There are 4 nested groupings, the coarsest first. Each group lies inside one group of the grouping before and may be the whole of it. The rows also spread widely along 16 directions, which tell nothing about the answers.
In the rows, 128 means zero.
Some rows, each with its group in each grouping after it:
[ 67 136  99  72 159 143 125 114 155  97 120 159 116 117 107 107 132 127
 146 173  87 124 119 126 112 123 106 130  96  69 135 143 179 155  87 158
 186 123 161 158  96  97 138 105 155 149  97]
pabi k409 k198 vilif
[ 97 133 114  92 144 122 162 101 106  92  89 139 134 147 139 122 142 122
 142 161 103 109 113 105  84  96 170 156 116  91 126 160 153 152 132 124
  94 126 106 137 112  89 133 142 140 146  84]
nimo k525 k983 zegu
[196  84 128 156 162 128  94 141 158 181 117 115 169 133 126 123  80 157
 121 111 189 144 131 121 185  87 103  70 138 198 118  72  69 119  81 120
  74 183 192 124 180 190 110 139  99 130 123]
pabi k409 k736 zuge
[110 178 132 118  54 130 144 142 113  73 146 144  64 163 139 158 160  99
 137 119 165 113  82 135  86 119 112 174 185 158 113 141 123  94 136 147
 139 103 121 123  60 136 154 147 115  58 113]
muti k425 k140 tis
[170 141 117 163 139  94 137 122 130 120 122 154 149 118 140 163 120  89
 132 126 155 128 167 125 118 188 142 153 106 148 134 134 108 120 180  99
  55 180 117 147 129 120 114 159 130 135 134]
Fide k449 k340 Veva
[136 125 131  98  99 163 130 126 107 113 135  96 127 133 181 124 122 201
 124 126  80 159  71 116 148  52 117 110 126 138 121 115 144 136 125  42
  52  90  98  77 115 145 121 150 104 129  84]
nimo k789 k93 sef
[139 116 148 108  76 146 159 120 115 108 138 167  81 123  90 109 138 115
 116 154 155 108 121 116 171 136 154 167 138 136  79 134 129 111 135 134
  90 148 146  95  99 126  91 111 121  93  70]
Fide k449 k340 nize
[ 80 124 133 140 163 135 147  97 140 104 107 144 157 132 192 148 133 152
 161 119  50 168 147 117  79 111 115 115 101 131 172 142 148 178  85 118
 118 133 132 150 136  92 132 197 152 149 135]
nimo k737 k241 zut
[143 111  69 182 143  96 150 134 119  92 176  99 170 115 146 138 100 142
 155 141 163 159 116 174 132  54 164 120  95 117 157  78 136 150 118 124
  96 168  41 155 134 133 142 132 115  73 128]
Fide k88 k620 taz
[161 115  87 135  94 155 136 147 124 113 129 100 166 143 129 155 104  94
 145 125 159 164 148 165 124 122 107 135 132 134 114  79  82 101 135 134
 153 106 105 128 122 177 173  78 147  74 128]
muti k425 k853 fusa
[148 192 128  85  92  98  97 158 114 119 113 140  77 153 146 152 151  91
 105 138 187  70  77 109  99 166 107 156 181 147  89 159 112  59 174  94
  81 113 136 119  74 142 143 130  82 110 111]
pabi k243 k172 vof
[154  96  92 142 159 114 132 108 137 146  99 111 171 117 116 135 104 100
 152 137 197 120 193 116 111 181 130 127 140 109  92 100  71 102  91 159
 146 156 147 160 151 120 154 131 100  79 150]
nimo k979 k366 davo
[130  99  96 175 125 139 152 147  99 119 190 109 171 103 133 126 122 141
  92 156 140 152 162 139 144 113 144 151  80  99 117 100 120 113 121 111
 121 137  65 107 123  96  84  94 111  77 146]
pabi k409 k220 gozi
[100 170 177 108 113 181 126 149 121 125 134 131  91 145 156 134 161 143
  90  91  76 118 101  68  73 162  82 153 162 171 175 201 147 138 168  87
 138  83 153  77  77  87  87 184 136 170 147]
pabi k409 k220 miz
[119  97 115 107 134 113 153  98 182 118  99 130  88 118  69 107  91 125
 208 127 165 142  71 126 128 109 177 142 107 109 151 102 161 161 117 176
  84 184 109 187 165 178 178  95 133 153  96]
nimo k525 k716 pufug
[135 118 149 186 132 122 150 128  97 133 173 120 141 124 120 101 123 128
 115 104 150 130 156 167 170  93 161 114 132 138 145 113 117 145 112 171
 218 125 105 126 155  92 101 144 162  89 169]
muti k676 k918 Mase
[113 112 161 151 119 117 124 138 183 112 157 156 124  50 134 101  89 153
 109 119  71 167 131 168 234 150 152 115  62 127 123 112 162 159 138 132
 157 154 154 158 170 118 108 129 169 145 154]
nimo k737 k241 Bonog
[130 133 119 108 195 106 121 108 129 153 169 123 112  85  56  66 128 137
 111 135 163  98 105 128 177 117 170 102  87  52 157 122 193 148 143 127
 158 142  92 126 155 106 101  89 140 199 136]
muti k676 k434 fotib
[105 140 157 135 106 100 127 147 107 136 110 161  95 164 155 109 138 118
 119 149 135  86 120 142 138 116 123 109 133 150 101 155 113 104  84 158
 151 157 164 112 126 134  88 111 118 104 118]
nimo k737 k624 bani
[114  86 112 107 136 177 165 112 132 163 131 123  91 140  52  85 116 133
 196 128 154 138 125 131 136 107  99 114 100 104 178 120 157 172  75 174
 184 165 125 103 124 170 113  66 155 149  88]
nimo k737 k241 zut
[117 135 117  96 149 139 139  85 136 114 114 155 123 148  98 144 145  81
 195 106 123 144 146 155 102 135 121 123 137  95 166 105 142 142 130 160
 187  96  99 164 132 146 191 116 198 159 125]
muti k676 k434 fotib
[100 151 162 132 108 168 154 143 111  90 112 134 118 172 167 135 142 137
 104 115  94 134  91  81  73  85 121 156 153 187 152 177 127 158 130 119
  87 123 165  91  92 106  98 191 128 129 108]
muti k425 k853 fusa
[131  99 159 134 132 129 144 100 129 183  96 131 102 126 130 108 133 156
 140 133 101 120 139  95 126 176 129 114 105 119 136 157 129 124 125  92
  82 155 123  88 163 133  79 126 105 180 128]
nimo k525 k983 zegu
[118 136  75  63 126 156 148 140 114  60 119 127 178 108 135 135 118 115
  88 181 105 130 134 108 139 116 148 176  93  68  71 134 141 123 161  87
  94  96 124 120  80  99 137 104 139 119  66]
nimo k525 k983 zegu
[124 179 154 106  70  83 117 133 134  92 119 178  71 123 170 162 154 112
 126 133 124 103  94 135 145 164 120 146 154 151  82 142 127  75 160  92
  80 114 136 137  97 138 140 166 104 105 111]
nimo k525 k983 zegu
[136 153 105 129 157 120 116 154 145  96 166 173 150  89  94 144 122  75
  96 127 170 122 176 136 173 177 105 157 112 133 124 122 126 124 153 151
 181 149 171 164  86  95 114 139 167 119 141]
pabi k409 k220 gozi
[142 139 170 122  72 139 133 133 125  85 143 140 105 110 173 127 128 169
  84 125  99 134  82 114 173 100 154 147 155 181  81 137 130 121 157  75
  46 112 149 100 107 107 103 194 107  95  96]
Fide k449 k340 Veva
[ 79 150 116 114 114 140 148 143 127  79 120 132 126 120 145 109 122 115
 107 156  71 119 131 148 111 145 142 156 103  93 132 185 150 160 150 162
 235 108 150 133  99  64 124 119 186 124 138]
muti k425 k140 tis
[153 158 165 106  66 137 132 119  81 119 115 142  86 169 174 140 162 135
 131 111 108 102  95 142 129 111 124 127 190 180 112 154 111 105 166  81
 114  82 115  84  95 128 120 171 139 103  97]
Fide k449 k340 nize
[ 74 128 175 137 135 100 136 121 167 100 159 177  95 112 101 117 147 110
 115 123 129 150  87 127 120  97 188 139 102 103 134  84 180 114 101 169
  73 143  88 172 171 153 141  81 123 152 151]
muti k425 k853 fusa
[111 163 148  84 124 129 144 101 143  81 105 210  87 135  83 156 161  46
 169 115 138 113 148 126 111 194 130 192 159 137 139 152 139 137 170 179
 166 121 159 193  89 100 164 158 204 147 113]
pabi k409 k220 gozi
[131 116  81 110 125 191 146 150 108 129 177  92 125 119  63 102 121 128
 115 135 189 120 135 113 138 123  89 155 134 115 138 131 126 135 118 150
 210 120 137  90  63 105 102 101 129  81 108]
pabi k409 k220 gozi
[ 88 103 136 110 120 171 144 114 118 108 127 109 156 140 165 121 134 156
 122 124  85 163 131 123 105  76 131 116 139 110 117 100 130 126  71 126
 138  78 108 118 141 125 146 121 132 104 126]
nimo k737 k624 bani
[124 123  75  66 199 127 120 122 115 121 100 117 174 151 104 107 124 105
 118 173 161  94 119 102  89  90 141 114 128  70 117 121 139 123 103 123
  96 134 123 129 119 137 143  80 115 156  84]
Fide k88 k620 taz
[143 111 119 157 137 134 144 130 116 156 101 111 136 186 133 132 114 119
 167 120 153 132 124 118  68 100 115 109 123 147 168 125 100 135 106 137
  97 160 107 106 151 176 127 100 119 141 124]
muti k676 k434 fotib
[147 148 135 138 159 110 115 129 142 132 166 140 113  76 117 112 122 154
  88 120 130 122 115 124 193 146 130 118  92 126 146 142 168 146 164  85
 114 158 144 112 127 104  79 162 133 179 136]
muti k425 k140 tis
[121 127 177 120 129 143 136 126 135 142 127 131  96 143  92 107 141 121
 102 108 159 121  83  79 103 118 160 142 148 141 136 127 142 115 129 134
  60 135 124 108 151 150 113 108 103 164 132]
muti k425 k853 fusa
[154 155 144 137  92  86 102 123 149 116 177 162  70  82 144 142 143 159
 112 128 153 128  89 152 212 134 115 112 135 148  81  95 144  83 128  80
  71 139 135 116 118 151 113 164  81 101 117]
muti k425 k140 tis
[ 99 125 136  86 187 148 128  87 165 122 130 200 134 113  86 142 151  90
 166 106 112 157 174 126 148 150  88 108 104 101 152  91 167 144  81 145
 141 135 154 166 130 152 147 128 184 193 109]
nimo k737 k241 Bonog
[135 129 100 125 120 118 100 107 169 156 164 144  86  96 136 149 138 162
 171 132 144 145 135 138 151 169  33  78 123 122 123  86 136  86  67  84
 115 148 141 105 105 173 129 137  65  94 115]
Fide k449 k340 nize

New rows, each followed by its group in each grouping:
[150 102 118 135 126 136 116 139 128 168 131 106 136 118 125 111 113 144
  91 151 147 125 138 119 147 148 112 107 107 107  90 110 105  83 108  99
 106 140 132  77 153 161  96  68  86 127 133]
muti k425 k140 tis
[107 123 110 145 186 149 136 146 156 136 129  83 161 113  85 105 102 108
  81 113 178 117 147  67  59 173 143 154 121 103 163 158 126 142 130 175
 168 152 156 135 133  85 119 120 118 146 186]
muti k425 k140 tis
[122  92 126 149 127 132 134 138 160 135 116 127 165 106 137 121  93 118
 110 140 101 153 164 133 121 169 148 129  85 109 115 113 111 116 129 140
 119 150 126 137 171 136 121  73 134 129 158]
Fide k449 k340 Veva
[155  95 117  69 102 204 177 113 106 127  91 102 110 149  55  95 111 101
 153 138 146 118 119 103 118 145 154 178 146 113 143 157 128 160 183 136
 130 119 119  90 106 139 130  82 173 150  67]
Fide k88 k620 taz
[108  80 114 129 117 157 151  83 129 131 152 152 100 120 112 123 150 166
 182 155 128 154 151 133 150 108  88 119 125 119 113  92 131 130  34 143
 135 145 137 112 111 124 110 144 105  77  82]
pabi k409 k220 gozi
[150 113 170 138 138 131 129 101 131 154 118 139 116 135 133 141 143 131
 133 100 140 138 126  94 111 148 139 132 148 155 141 122 118 117 134  98
  45 137 112 123 158 136 120 162 112 165 138]
pabi k243 k172 vof
[128 123 187 166 133 121 141 107 151 109 142 186 130 100 117 142 137  88
 110  85 121 154 182 144 167 176 160 146 139 159 126 113 116 130 143 169
 160 129 157 169 164 103 126 173 189 138 179]
muti k425 k140 tis
[104 148 126 100  80 123 116 151 130 112  94 125 125 151 201 153 134 135
 115 147  87 123 103 116  84 135 101 125 141 125  83 138 105  72 124  86
  88  90 125 108 113 156 148 108  86 100 120]
nimo k525 k983 zegu
[133  97 123 148 188 118 109 108 161 170 110 111 156 105 147 104  95 165
 148 119  96 140 152 138 147 145 107  59 115 132 164 127 125 161  94 126
 169 157 165 136 177 124 120 157 138 160 158]
Fide k88 k620 taz
[119 139 129  43 134 177 129 137 120 101 112 137 127 164  79 117 136  90
 115 131 149 111  88 107 103  77 139 153 168 111 115 117 139 118 135 155
 132  79 134 141 100 149 164  72 162 148  85]
pabi k409 k198 vilif
[112 131 165 143 107 131 126 142 149 130 116 121 106 120 167 110 109 151
 120 114  67 132 109 131 124 155 132 117 130 157 157 170 133 150 155 117
 151 127 144 116 143 117 113 152 145 143 159]
Fide k88 k620 taz
[ 89 154 140 143 131 112 134 132 106 118 108 112 114 175 180 118 137 153
 122 139 116  99  90  97  52  84 131 120 152 141 142 174 127 138  91 139
 123 132 142 107 119  91 111 172  88 106 133]
muti k676 k918 Mase
[180 159 140 167  81  78 121 148 143 104 124 110 104 101 175 137  88 151
 125 116 134 131  63 156 173 135 170 146 119 188 130 148 119 143 219  83
  68 162 124 142 144 126 129 188 126 118 139]
muti k425 k853 fusa
[134 103 106 165 156 180 147 165 139 146 129 119 192 139 129 145  92 108
 125 110  99 176 184 118  93 155  84 139  67 149 198 136 107 165 149 122
 149 158 129 111 126 141  96  90 181 171 154]
pabi k409 k220 gozi
[127 130 141 120 181 151 118 124 115 183  89  96 121 176 102  95 132 126
 108 108 187  73 130  65  62 138  96 100 191 151 148 176  93 126  82 169
 183 142 205  88 125 113  98 156 100 143 145]
muti k425 k140 tis
[145 106 161 112 143 135 121 132 159 114  85 145 163 129 131 121  93 106
 108 114 110 141 123 118 141 130 177 129 140 156 116 116 108 136 156 134
  74 136 161 157 176 153 148 123 161 166 129]
Fide k88 k620 taz
[ 63 110 119 124 160 132 149 132 165 120 132 126 121  68 102  71 100 146
 105 170  91 125 131  96 134 174 156 149  43  58 142 175 185 174 112 157
 163 175 155 137 139  63  83 102 129 159 143]
nimo k737 k241 zut
[ 80 149 134  90 184  97 128 109 150 130 101 192  97 136  89 115 153  81
 144 143 140  87 134  99 101 161 121 122 104  84 143 152 170 123  96 165
 131 167 150 156 125 132 119  98 136 196 116]
nimo k525 k716 pufug
[140 147 115 118 114  80  96 138 143 132 106 100 127  91 155 104  96 130
 103 159 126  95 119 160 158 183 160 118 125  84  72 141 113  94 163 126
 189 108 141 146 159  98 153 105 117 100 164]
muti k676 k918 Mase
[ 93 156 108  78 107 126 132  82 142  93 154 164  60 104  97 143 172  96
 192 134 134 119 137 163 125 189  90 139 165  76 130 118 165 107 112 152
 219  88 108 157  73 113 182 143 146  86 117]
Fide k88 k620 taz
[111 148 144  96 160 116 116 141 150 136 134 127 111 104  97  85 114 120
 122 104 126 113  87 148 155 122 160 112 103  96 169 134 180 154 164 143
 185 120 106 160 155 134 140  86 180 194 155]
nimo k737 k241 zut
[ 93 128 114 165 202 100 113 127 163 148 113 123 164 124 163 126 112 142
 127 134 101 145 138 111  72 130 109  84  77 112 175 130 139 146  77 130
 116 176 143 145 168 122 114 135 106 171 171]
muti k425 k853 fusa
[126 134 116 164 130 121 131 140 127 158 117 139 126 142 149 131 121 110
 138 132 116 113 173 140  98 188  77 109 106 143 159 166 105 125 121 136
 185 167 153 106 115 122  88 123 136 124 152]
Fide k449 k340 Veva
[142 143 115 101 186 125 108 112 119 155 152 142 101 152  87 121 156 145
 150 112 210  96  97  96 128  73  75  92 170 156 158 112 141 130  71 124
 112 155 154 115  89 145 107 171  93 139  87]
pabi k409 k220 gozi
[161 127 134 143 142 101 122 153 113 153 110 117 145 140 135 116 112 109
  91 146 154  96 120 114 117 150 167 127 115 126 126 145 111 105 174  95
  58 162  97 106 158 144  96  87 109 160 141]
Fide k88 k620 taz
[147 134 140 156  93  84 122 157 116 145 135 118  74 139 132  92 111 142
 122 146 175  78  77 150 159 118 146 109 142 160 118 151 116 112 131 136
 123 179 133 102 130 143  88 115  87  88 123]
Fide k88 k620 taz
[115 149 123 108 132 130 140 125 101 110 121 167 107 167 105 123 146  86
 164 123 175  95 138 152 136  95  95 118 166 150 131 134 117 137  78 192
 215 135 172 140  84 128 129 146 169  91  92]
nimo k737 k241 zut
[137 144 115 143 126  99 108 121 121 121 150  93 117 109 159 112 120 170
 126 127 144 112  92 145 149  98 139 101 150 124 120 127 127 126 120 115
 160 114 120 125 131  97 137 177  97  85 145]
muti k676 k434 fotib
[166 119  90  71 121 118 118 133  95 144  85  93 131 126 110  71 100 137
  93 199 151  67 104 149 181 121 169 121 118  71  50 151 113 109 157 116
 160 123 147  92 135 120 114  54 131 126  80]
muti k425 k140 tis
[ 97 111 144 153 142 139 168 116 135  89 192 170 126  95  66 130 147  91
 113 109 177 150 166 107 151 128 159 168 114 108 126  88 152 119  92 178
 122 147 102 153 120 108 110 124 130 103 141]
nimo k525 k716 pufug
[101 125 152 143 161  98 100  78 197 123 158 149 107  72 134 141 139 157
 153  89 127 168 122 134 136 144 125  93 147 114 136  68 156 115  70 142
 128 120 131 189 174 129 181 187 105 129 181]
muti k425 k140 tis
[140 103 143 154  77 173 170 139  88  76 158 126 177 104 168 147 125 130
  70 139 109 166 174 111 161 129 162 186 118 145  68 120  93 116 145  92
  75 103 118  93 110  81  89 161 128  58 119]
nimo k737 k241 zut
[ 75 136 129  94 194 161 135 105 100  97 162 148 162 129 131 111 173 146
 103 126  80 135 139 118 117  56 127 115 128  90 156 124 178 161  89 126
 182  72 108 131 104  61 113 158 174 157 122]
pabi k409 k220 gozi
[104 131 138  93 115 156 143 149 132  88 107 175 127 161 117 133 128  97
 127 140 109 135 109 123 115  90 131 159 123 149 125 132 134 141 130 155
 111 131 152 142 105 147 129  96 175 141  82]
pabi k409 k220 gozi
[149 125 137 113 101  97  93 159 167 126  79 106 135 124 175 112  64 154
 128 130  99 141  61 158 164  97 162  99 110 145 103 112 114 124 158 106
  86 135 139 158 183 185 168  84 131 143 129]
nimo k789 k93 sef
[128 146 181 154 134 114 133 127 122 172 116 173  88 171 116 142 163  69
 143  91 145 102 157 119  74 207 102 123 152 160 182 156 114  98 144 140
 132 149 113 110 140 159 100 114 144 174 172]
Fide k88 k620 taz
[114 179 124 137 168 158 148 124 108  75 186 156 141 142 126 172 169 103
 132  80 130 150 141 111  82  98  91 157 139 157 214 136 163 169 145 114
 142 106  98 143  58  82 122 215 176 150 137]
pabi k409 k198 vilif
[103 123 119 141 160 138 166 127  99 110 157 100 145 119 104  96 135 129
  80 140 141 120 118  99  87  98 198 165  95  74 153 151 164 152 150 133
 121 131  66 113 133  68  95 110 131 149 146]
muti k425 k140 tis
[ 90 136 168  79 154 160 138 104 134 112 122 162  98 145  65  99 152  92
 123 106 138 111 111  92 104 116 153 141 162 105 145 135 158 141 116 184
 165  96 149 141 128 116 143 118 167 171 121]
muti k676 k434 fotib
[177 137 108 136 127  78 110 129 123 143 132  97 104 141 138 129 114 149
 153 127 198 101  60 139 126  92 148 103 155 150 137 107 125 110 143  88
  42 163  82 126 140 176 144 139  70 114 112]
Fide k88 k620 taz
[198 108 134 155 119  84 125 110 111 171 120 134 132 137 129 144 128 107
 140 130 195 111 145 139 137 158 162 119 137 139  95  89  84  69 150  90
  30 162  72 121 174 173 126 100  92 115 130]
Fide k449 k340 nize
[153 118 159 170 148 147 139 137 112 172  94 107 163 141 150 130 118 109
  97  93 146 112 190  79  86 202 121 134 148 167 140 166  67 121 146 122
 142 140 160 100 150  96  86 165 126 138 188]
nimo k979 k366 davo
[142  83  81 125 119 152 147 101 113 154 118  74 113 142 107 106 111 170
 184 154 178 122 115 121 106 107 114 126 155 121 122 121 100 136  77 151
 156 143 126 113 119 118 136 133  87  61  97]
pabi k409 k220 gozi
[138 168  89 103 177 138 140 138 118 114 142 120 150 107  97 135 129  90
 107 125 166 106 145  87 105 178 118 170  96  96 165 166 156 148 186  93
 117 144 117 123  79  89 105 142 145 174 127]
nimo k737 k241 zut
[172 135 151 122 123 112 106 103 153 169 130 120  60  83 117  95 115 190
 148 116 136 103  81 130 209 163 120 107 139 164 147 159 147 155 167  87
 133 153 167 115 140 108  97 202 123 162 121]
pabi k409 k736 zuge
[184 159 139 149  96  73 121 169  97 122  93 125 124 166 155 123 102  96
  92 133 192  62  92 137 129 117 184 147 162 193  95 164  77 106 196 131
  82 169 144 129 128 129 108 139 119  93 122]
Fide k449 k340 Veva
[ 92  99 125 161 156  99 142 126 107 105 173 169 171  91 151 108 136 145
  80 177 100 138 176 154 201  81 160 105  61  77  73  90 146 108  57 131
 125 146 105 121 151  95  67  99 117  99 126]
nimo k525 k716 pufug
[132 133  86  80 125 133 130 116 109 101 143 110 123 130 118 118 129 143
 150 146 171 116  89 148 154  59 126 117 145 100  97  94 142 122  92 121
 133 110 110 129  98 139 155 126 112  80  71]
nimo k737 k241 Bonog
[154  87 160 130 134 124 122  99 151 197 101 123  93 140  95 108 121 126
 178 106 155 126 126 134 125 169 130  85 152 131 151 102 110 107 112 138
 116 147 110 124 192 194 143  86 120 160 147]
Fide k88 k620 taz
[189 107  77 109  89 172 162 124 128 115 121 109 127 138  67 153 102  85
 183 130 200 148 134 134 128 152 124 191 136 138 137 107  95 133 178 135
 114 139 106 135  98 162 166  98 158  99  84]
pabi k409 k736 zuge
[107 118 119 101  99 147 137 103 125 117  91 114 110 165 163 131 135 149
 179 139  91 148  92 147  86  82 116 111 150 122 125 114 124 127  88 129
 136  93 111 124 132 154 174 121 131 104 101]
muti k425 k853 fusa
[147 101  81 136 131 137 155 154 109 134  77 100 176 185 128 133  89  97
 149 149 171 122 142 121  79  91 129 133 117 140 127 125  75 127 113 155
 112 167 127 122 132 170 135  77 125 103  97]
nimo k525 k983 zegu
[120 131 100 144 123  96 145 154 132  80 126 145 157 119 165 133 101 128
 113 172 124 136 115 130 136  91 157 147  70 121  97 123 134 137 122 114
  54 179 121 143 121 124 110 120 106 103 101]
nimo k979 k366 davo
[131 155 107 145  88 143 121 191 107  94 142 101 154 158 204 148 108 134
  90 136 107 129 111 142 108  97  84 121 142 173 122 144  95 110 139  93
 134 110 136  85  78 139 113 134 109  67 127]
Fide k88 k620 taz
[162 109  79  78 140 168 167  85 104 121 139 102 107 116  40  93 121 137
 161 158 198 112 117  99 159 104 141 159 133  84 121 124 153 159 123 128
 119 142 128  94  92 108 121 135 121 119  41]
muti k676 k918 Mase
[112 107 151  96 119 151 138 120 167 173  82 132  67 123  77  79 109 125
 164 130 129 105 120 101 123 201 113 125 120 112 140 164 136 142 118 167
 181 161 179 117 147 146 117  81 134 167 126]
nimo k979 k366 davo
[ 84 100 141 152 124 129 141 115 150 139 144 136 109 107 139 100 120 166
 156 120  89 151 138 163 163 105 111  81 109 122 143 112 141 146  61 167
 224 130 139 135 151 124 119 132 144 106 147]
nimo k525 k983 zegu
[140 144  76 121 171 109 131 125 104 156 115 148 152 165 102 149 149  54
 155 146 182  94 188 140  69 178  88 119 111  87 150 127 113  94 124 135
 153 153  93 125 107 153 127  64 142 142 127]
Fide k449 k340 Veva
[136 126  83 110 180 137 165 113  91 121  83 120 181 161 128 123 115 103
 164 141 105 120 156 140 101 101 144 129  88 100 178 159 134 187 161 125
 162 136 100 134 122 107 126 125 204 181  97]
nimo k525 k983 zegu
[166  84 181 161  98  98 144  84 153 153  95 165  98 116 128 133 121 131
 154 124 145 138 135 113 148 177 182 142 138 168  91 110  96 105 131 122
   4 188 136 143 196 149 117 154  96 125 122]
Fide k449 k340 Veva
[ 76  91 162 147 155 120 117 100 188 156 140 154 129  89 128 121 130 130
 139 109 104 169 174 127 132 181 117  92 103  92 129  78 140 101  47 162
 155 136 134 166 196 143 141 100 118 140 191]
nimo k737 k624 bani
[183 142  88 164 111  81 128 108 108 125 110 118 121 106 176 144 112 149
 152 157 143 106 150 164 171 175 116 126 125 149 101 165  91 133 156  91
 142 166 158 118 108  80 107 214 119  82 117]
muti k425 k140 tis
[128 111  96 102 155 154 141  98 110 150  71  51 136 129 129  82 107 166
 128 163 130  93 115  78  77 149 145 137 142  95 124 195 115 161 124 128
 161 128 170  94 127  52 115 168 100 123 117]
muti k425 k853 fusa
[140 138  79  56 138 162 121 159 129 112 153 104 130  97  59  96 110 100
  80 164 179  95 116 105 156 160 121 153 120  66 103 135 151 105 168 111
 148 116 136  96  75 133 119  53 120 133  93]
Fide k88 k620 taz
[100 110 145 189  78  93 143 127 141 110 137 169 112 107 172 140 129 126
 127 162  87 150 162 174 148 166 141 133  88 119  85 119 112  97  95 153
 140 154 124 136 157 119 109 109 121  72 157]
muti k425 k140 tis
[ 96 135 137 187 130 111 154 121 125  90 154 130 138  87 151 132 136 125
  84 147 125 128 165  98 104 182 166 180 109 117 117 166 127 133 129 145
 128 151 141 137 123  25  85 196 101  82 177]
muti k425 k853 fusa
[115 134 200 133  84  95 118 115 120 151 126 188  53 141 133 106 164 125
 125 132 122 101 109 163 181 130 133  96 153 152  85 123 125  85  89 154
 149 128 154 112 157 154  99 112 125 113 128]
muti k425 k853 fusa
[137 143  89 122 190 106 111 144 158 140 100 108 147 128  98 117  89 100
 138 133 173 102 113 112  85 154 136 134 108 112 176 154 133 155 155 157
 147 175 149 179 135 116 144 115 140 172 150]
pabi k409 k198 vilif
[169 146 149  99 157 140  99  91 145 185 118 147  94 111  89 146 150 105
 152  80 181 112 175  85 143 242  50 108 171 143 140 128 111  89 128  94
 134 126 178 110 113 143 125 176 114 168 142]
nimo k789 k93 sef
[130 146 152 149 151 129 121 117  77 199 146 115  80 176 141 115 177 164
 138 112 150  84 107 103  79 111  74  80 160 149 184 162 134 113  87  92
 138 126  96  61 113 121  64 155  83 149 145]
pabi k409 k198 vilif
[146  98 148 127 142 188 142  75 139 195 101  90 105 143 112 140 140 153
 186  62 145 144 162  68  77 191  58 107 191 164 178 137  94 128  98 112
 148 109 156  88 132 140 133 199 107 145 147]
nimo k525 k983 zegu
